There are 3 ways to turn a row about zero (a turn may also mirror it). The second row of each pair is the first, turned, with some noise. The first 27 pairs use one turn. New pairs use 2 turns, one after the other, and a turn may come again.
Known pairs, each followed by its turns in order:
-4	-5	12	-1	-5	-12	0	-11
-2	4	-17	-5	1	-4	-6	9 -> q857

6	-13	-4	-26	5	0	-13	-2
6	-2	20	11	-19	2	-9	-8 -> q441

5	2	-11	16	-7	-1	4	-16
10	4	-20	4	11	3	-12	1 -> q441

-4	-7	14	10	-11	-18	-8	4
-20	-8	-1	12	8	5	-2	13 -> q441

-4	0	-9	3	-9	-4	10	5
0	0	12	-3	7	-1	-5	9 -> q857

13	-11	5	-2	-17	7	-2	-2
10	-3	-8	-13	14	12	-4	-4 -> q857

-7	-10	5	5	1	1	-5	1
-3	1	7	-4	6	-4	-9	-2 -> q586

8	-8	4	-7	-4	12	25	5
-1	7	10	-10	15	-1	2	-23 -> q441

-1	6	-1	31	7	1	-2	-13
11	4	-20	-8	12	9	-1	20 -> q441

-15	-1	14	-11	-16	7	4	26
-20	-4	11	6	1	-4	28	-13 -> q441

14	-3	-11	4	3	-3	5	4
-4	6	-6	-9	-3	6	-11	-8 -> q441

4	2	2	11	17	-7	11	7
-2	11	8	8	-16	3	-10	-1 -> q857

-9	-4	4	-22	3	-3	-6	-9
9	-23	10	0	0	0	4	-7 -> q586

10	-12	-9	6	0	20	14	1
-8	19	14	11	-5	-8	9	3 -> q586

1	-2	-7	-18	8	11	-2	2
8	-4	7	9	-10	-6	7	-13 -> q586

-10	20	11	3	5	-14	-1	9
-25	10	1	4	-7	2	3	7 -> q857

5	8	-2	-4	9	-1	11	-12
-3	-6	-2	0	-14	2	11	9 -> q586

-10	-10	5	4	5	-1	-4	-5
4	-12	4	2	4	7	2	7 -> q441

-1	-10	1	9	1	-7	-4	11
6	6	0	0	8	-5	-15	4 -> q586

-9	12	-3	11	-3	-4	-16	-8
-19	-13	-2	-8	-7	-10	1	-3 -> q857

-15	-2	9	-7	-11	-5	-4	-32
-14	-27	7	-13	13	4	12	2 -> q586

1	10	-3	-2	2	1	4	3
-5	-2	6	6	-1	5	2	3 -> q857

7	11	-11	-12	20	13	11	-22
13	-20	-2	27	-15	4	4	4 -> q857

15	-7	-6	6	-1	3	6	3
-3	10	-2	-5	4	10	-9	-8 -> q441

-17	-15	26	-1	8	3	6	1
-2	-8	26	-7	1	13	-18	2 -> q586

-4	1	21	-19	9	-3	-1	1
-1	17	-17	11	0	5	13	4 -> q857

4	13	13	-21	-9	-9	-18	33
23	-4	-16	15	7	19	-17	-24 -> q586

New pairs, each followed by its turns in order:
16	20	-4	-5	-9	-9	10	13
-13	4	13	-12	-12	-4	-17	-15 -> q857 q586

7	-14	2	-7	6	-12	4	-7
-2	1	-18	2	-2	-14	-2	1 -> q857 q586

14	6	-5	-8	-8	2	11	-7
6	1	17	-3	-6	6	-4	12 -> q586 q857

10	0	12	2	5	0	17	1
2	19	-4	3	-3	4	11	-1 -> q857 q441

-2	-5	1	6	-4	-4	-10	-8
10	-6	4	-4	-1	-6	-7	2 -> q586 q586

-5	4	14	22	1	10	11	-9
7	10	11	24	-9	4	2	-6 -> q441 q857

-16	-1	-6	-12	7	2	4	-3
-3	4	14	6	10	-4	-9	-7 -> q586 q441

20	1	17	-1	-9	7	-1	0
-13	12	4	-17	-1	-9	-6	-7 -> q586 q586

19	5	-2	3	-10	15	9	-2
-13	4	15	16	-5	-6	-3	-7 -> q857 q586

-15	-2	-12	7	-5	2	-6	12
-5	17	-15	7	-1	1	0	11 -> q857 q857

6	2	-16	2	-8	-8	-5	9
5	4	-14	1	-10	-7	7	9 -> q586 q586

-15	21	-14	1	-7	-3	9	17
-13	-13	14	-10	12	-3	21	10 -> q857 q441

15	-8	16	-4	29	-15	4	17
10	19	-28	8	4	-14	6	19 -> q857 q441

12	-16	-3	-1	12	-1	0	4
-14	8	1	-11	0	4	-10	-8 -> q586 q857

10	2	-6	-9	9	5	6	-21
10	-4	8	-14	3	-1	-16	-12 -> q857 q857

9	2	-11	-14	3	-15	-7	12
-8	-6	-3	-18	-11	-7	-11	8 -> q857 q586

1	-2	8	0	-4	0	5	3
1	1	2	-3	-6	4	7	-3 -> q586 q857

-4	-11	7	20	-8	-3	2	1
11	-4	3	-16	-6	10	10	-3 -> q441 q441

-7	15	8	5	14	-8	-8	-8
0	-8	4	18	-11	7	0	-13 -> q586 q441

3	-2	-7	-1	2	13	8	-1
-7	5	4	11	0	4	-4	5 -> q857 q586

13	-5	2	0	-14	0	17	4
-3	2	16	-1	-15	13	6	0 -> q586 q857

1	3	1	-7	-7	12	4	-11
7	2	0	-6	-7	1	1	15 -> q586 q857

2	-9	-8	8	-5	21	5	-1
14	5	-13	4	7	16	-3	-5 -> q857 q857

11	-5	29	3	5	-3	-3	-5
-11	3	14	-15	-3	-4	15	16 -> q441 q441

8	-8	-13	-1	-10	-15	-27	2
0	-12	-9	-13	-13	11	-25	10 -> q586 q441

7	14	-6	6	5	9	7	17
-5	-11	1	14	10	1	7	17 -> q441 q857

14	-7	3	13	25	-1	-11	12
14	8	-10	21	12	-13	-6	12 -> q857 q441

2	14	-3	-1	7	-21	-10	5
4	-18	-13	4	1	-1	10	15 -> q857 q441

-9	-14	3	-11	-14	-6	0	8
6	10	13	-13	1	4	-8	10 -> q586 q441

12	17	2	11	-11	9	2	9
13	-1	16	4	5	3	18	-5 -> q857 q441

-12	0	9	-21	14	7	-6	-2
3	18	-6	-8	-4	5	12	18 -> q857 q586

8	9	-8	-20	-2	-2	10	7
-10	13	4	-6	-14	-3	-15	4 -> q857 q586

-8	6	-8	25	11	-5	3	7
12	-2	15	12	16	-7	9	-1 -> q441 q857

-4	9	-3	4	-5	-4	-12	-6
8	-6	10	-10	8	-5	1	2 -> q857 q586

-6	2	-1	-5	-5	3	22	-12
2	10	14	3	-5	20	6	-2 -> q586 q586

0	-3	10	25	-5	-5	8	-4
7	-5	2	-20	-17	6	5	0 -> q441 q441

6	-17	12	-6	3	5	-13	-21
5	2	-8	10	3	-19	22	9 -> q857 q586

-5	-12	-21	-9	18	-8	7	9
3	1	-18	20	8	14	-3	15 -> q586 q586

-11	4	-7	4	-8	-12	9	-6
-9	16	4	-4	8	-9	4	-6 -> q857 q857

5	6	-15	-2	-10	-22	-8	-3
9	1	13	18	2	-7	-16	-6 -> q586 q857

15	-10	-17	12	-11	-3	3	-12
20	9	-12	4	-16	10	-1	7 -> q441 q441

-16	9	16	7	20	14	7	22
14	20	1	17	11	11	9	25 -> q441 q857

